The rows come from 5 hidden closed curves, with some noise, and rows from the same curve form a group. Each curve winds through 4 dimensions. The rows are also pushed far along 2 directions, which tell nothing about the answers.
In the rows, zero is written as 128.
Known rows, each followed by its group:
161 139 124 111 147 113 141 122 147 123 118 144 148 123 116 116
U
106 119 152 150 142 158 116 139 105 154 162  98 102 116 149 132
X
112 139 118 134 110 143 142 130 115  97 114 143 140 138 146 116
E
122 130 148 140 126 139 110 132 115 113 145 118 113 105 134 138
U
 93  84 162 117 155 152  73 133 110 150 135 129  97  94  98 169
W
142 176  96 133  88 113 190 125 137 107 113 131 150 171 162  97
U
 97 138 109 185 122 185 143 138  99 134 201  62 138 138 169  95
U
108 125 117 122 137 149 147 132 116 124 133 134 153 131 135 132
W
126 113 152 139 158 142  96 129 125 152 173  99 122  90 111 136
X
148 121 137 129 143 119 125 129 135 150 124 122 108 137 125 128
E
 94 127 129 155 154 189 148 127 100 139 191  85 164 111 144 105
A
126 113 103 130 119 123 151 128 118 122 118 135 148 155 141 127
W
123 135 148 127 150 150 132 135 113 125 134 134 124 114 144 129
U
110 139 150 119 136 147 124 134 120 128 126 137 114 114 133 138
W
124  87 140 109 137 113  84 121 134 138 116 142 120 107  83 163
W
131 105 138 149 157 152 117 137 114 143 132 120 118 131 141 113
E
114 111 132 134 164 161 115 130 117 136 148 121 139 109 121 124
E
148 122 136 119 117  96 126 128 136 137  82 151  94 152 134 134
X
108 104 154 140 119 132 110 126 109 148 126 113  92 131 132 141
A
152 122 126 141 139 121 121 125 137 139 149 106 125 127 120 118
E
109 111 148 132 130 142 118 138 110 147 113 130  99 136 145 141
A
 96 121 123 165 130 167 105 131 110 121 194  78 144 103 123 120
A
148  98 150 105 133  91  90 114 145 144  99 143 108 114  81 153
A
136 185 103  95  94 104 179 116 149  81 100 163 167 137 131 120
W
112 120 140 131 127 140 130 136 113 140 111 134 105 141 149 132
A
117 140 130 129 107 131 122 124 127 108 142 121 128 117 119 138
U
114 136 142 160 157 172 131 137 108 149 198  78 136 101 153 112
X
143 126 127 120 156 130 136 127 133 136 126 136 147 122 123 118
W
135 100 146 109 157 122  98 125 135 144 117 139 114 110  94 146
E
111 109 128 126 114 129 116 130 119 125  96 144 104 148 126 141
X
122 116 113 139 138 142 121 126 124 122 162 110 159 115 113 122
W
 98 126 132 128 110 140 117 129 120 126 136 120 116 123 121 146
U
118 135 133  97 141 135 152 123 127 130  99 158 142 129 125 133
A
153 122 124 127 127 105 114 121 144 119 119 131 130 127 107 123
E
100 122 132 112 124 137 116 124 125 132 129 133 122 120 107 150
U
132  83 138 103 150 114  94 129 135 145  76 165 101 135  94 149
X
103 121 154 160 140 167 101 143 104 144 162  96  95 111 148 128
W
147 153 120 163 142 143 146 130 127 134 190  81 154 115 150  93
X
114 142  98 169 121 161 123 146 119 108 181  94 147 127 152 104
A
150 121 152 109 114  82  98 119 148 135 104 139  96 114 100 156
X
122 166 118 131 135 148 163 127 128 116 170 111 169 111 140 112
X
151 116 126 109 131 104 122 125 135 110  64 177 133 140 119 120
E
116 127 132 133 107 124 120 133 121 127 115 131 104 139 140 135
A
144 131 114 121 146 132 146 126 132 112 106 153 161 134 131 104
E
145 139 118 135 155 143 142 126 135 124 158 113 164 115 125 104
U

New rows, each followed by its group:
121 119 115 170 152 167 132 135 117 157 182  78 137 137 147  95
U
118 106 146 145 112 123  99 121 119 141 136 105 100 125 119 138
A
118 133 137 143 106 129 113 130 119 122 131 119 100 128 138 133
W
144 130 113 131 148 134 139 126 130 112 123 140 161 130 127 100
E
146 144 104 127 109 110 141 118 144 105 123 130 150 138 118 113
X
130 129 140 116 141 129 140 131 130 150 121 130 108 136 133 139
E
110 100 151 108 139 129  81 126 128 133 126 136 113  96  86 164
W
149 144 152 109 146 117 126 129 142 139  99 150 106 120 128 126
W
156 180 118 124 125 127 194 132 130  95 115 148 157 140 174  96
U
130 172 126 140 110 132 168 131 124 120 149 111 136 133 167 111
X
108 109 137 135 110 130  93 127 121 123 134 118 104 119 109 149
X
134 122 147 118 153 132 107 126 131 121 140 131 132  93 105 138
U
151 129 135 118 141 114 136 127 141 149 120 130 115 136 123 130
E
151 176  92 107 135 131 206 127 137  93  89 174 193 158 160  82
E
111  91 157 117 156 144  98 136 112 151 104 147  94 120 119 151
E
157 128 142  88 135  88 135 123 153 146  81 161 103 139 107 150
E
113 153 126 100 102 121 166 111 130 108 106 149 153 132 121 133
A
137 125 119 140 113 114 109 136 134 121 122 129 112 135 132 127
A
134 141 128 137 139 142 173 122 121 139 133 118 151 146 153  96
A
138 152 135 157 156 161 138 136 124 133 169  99 138 117 155  89
W
105  91 161 132 118 127  85 109 117 143 142 104 104 100  86 157
A
126 109 125  95 111  97 113 118 139 116  93 161 129 126  93 163
W
115 109 129 104 141 133 113 126 130 129 104 154 130 122 101 144
X
 94 106 141 122 137 149  96 128 120 142 146 118 114 108 102 155
U
113 151 107 161 108 152 156 134 116 126 160  94 136 151 163 101
U
140 106 146 111 146 118 119 132 129 142  79 159 104 139 126 134
E
 82  69 150 149 146 168  60 137  99 151 151 105  89 107 103 155
X
109 129 118 127 109 138 128 125 123 112 124 134 131 135 123 134
X
125 135 123 141 115 133 146 136 117 126 117 127 115 154 157 115
X
102 107 145 110 116 122  90 128 124 127 106 146  97 115 106 166
A
105 115 130 164 143 168 125 139 106 154 169  88 117 133 152 113
U
126 145 122 114 139 140 152 125 134 126 141 128 148 122 122 129
E
 95  79 170 130 124 135  67 113 112 151 144 103  90  93  80 167
A
159 120 135 102 137  93 129 123 146 140  78 161 118 142 116 131
A
142 126 137 113 146 120 130 126 140 150 131 124 114 128 115 138
E
128 131 167  91 111  90 113 125 135 139  84 159  82 118 117 172
X
164 147 114 139 130 114 150 124 141 120 135 121 145 136 138  97
U
120 154 100 154 117 154 152 121 126 102 183  91 182 118 131  96
A
146 162 114 121 128 125 200 117 131 124 110 140 165 157 159  90
A
129 112 123 136 160 145 103 147 126 141 132 131 119 127 136 126
A
118 158 115 140 129 156 163 129 123 129 181  93 146 126 142 116
E
130 112 126 151 120 122  93 138 128 131 137 114 104 126 129 132
A
 92 110 151 141 149 171 125 120 101 150 167  96 137 105 122 126
A
152 136 118 120 118 100 125 117 149 119 119 132 133 127 106 125
U
118 113 140 123 149 144 119 141 118 147 112 141 107 131 141 135
A
126 149 141 100 128 119 141 124 138 125 123 142 134 111 120 144
X
158 164  92 155 138 140 176 124 137 116 178  91 179 139 149  75
E
109 120 139 161 114 146 127 117 109 136 165  82 125 123 130 116
A
169 169 105  67 126  82 204 121 160 109  30 211 155 176 143 113
X
137 118 128 129 157 137 119 126 132 137 147 119 138 116 111 121
E
135 118 105 141 136 137 125 125 132 118 135 121 148 137 116 108
X
112 132  92 183 128 167 128 126 121 136 217  51 162 129 132  90
U
 91 110 139 158 132 169 104 142 100 140 160 101 106 122 147 133
A
149 144 114 111 115 104 147 110 149 112 116 138 160 128 105 117
A
132 128 138 109 101  99 130 106 140 120 106 136 128 125  98 139
A
 96 106 162 121 137 150 121 112 108 150 138 114 121 107 107 142
A
178 165 102  70 110  60 167 129 172 102  26 214 135 168 131 128
A
166 176 129 103 119  95 155 122 157 108  91 160 132 133 131 112
W
136 118 135 131 152 136 131 116 128 143 148 110 151 116 111 112
A
137  96 140 159 157 142  85 130 124 155 177  83 109 107 109 126
E
108 124 142 116 108 125 128 108 123 125 126 125 129 116 103 142
A
134 171 101 106 119 131 203 130 130 108  88 166 161 168 167 102
X
119  77 128 141 130 122  85 127 120 138 140 114 119 121 103 151
W
146 129 127 133 109 105 116 121 140 124 130 117 113 132 115 132
E
129 143 138 166 144 165 136 139 104 115 176  97 133 111 164 105
U
121 139 113 105 132 134 149 123 134 112 111 151 155 132 117 124
X
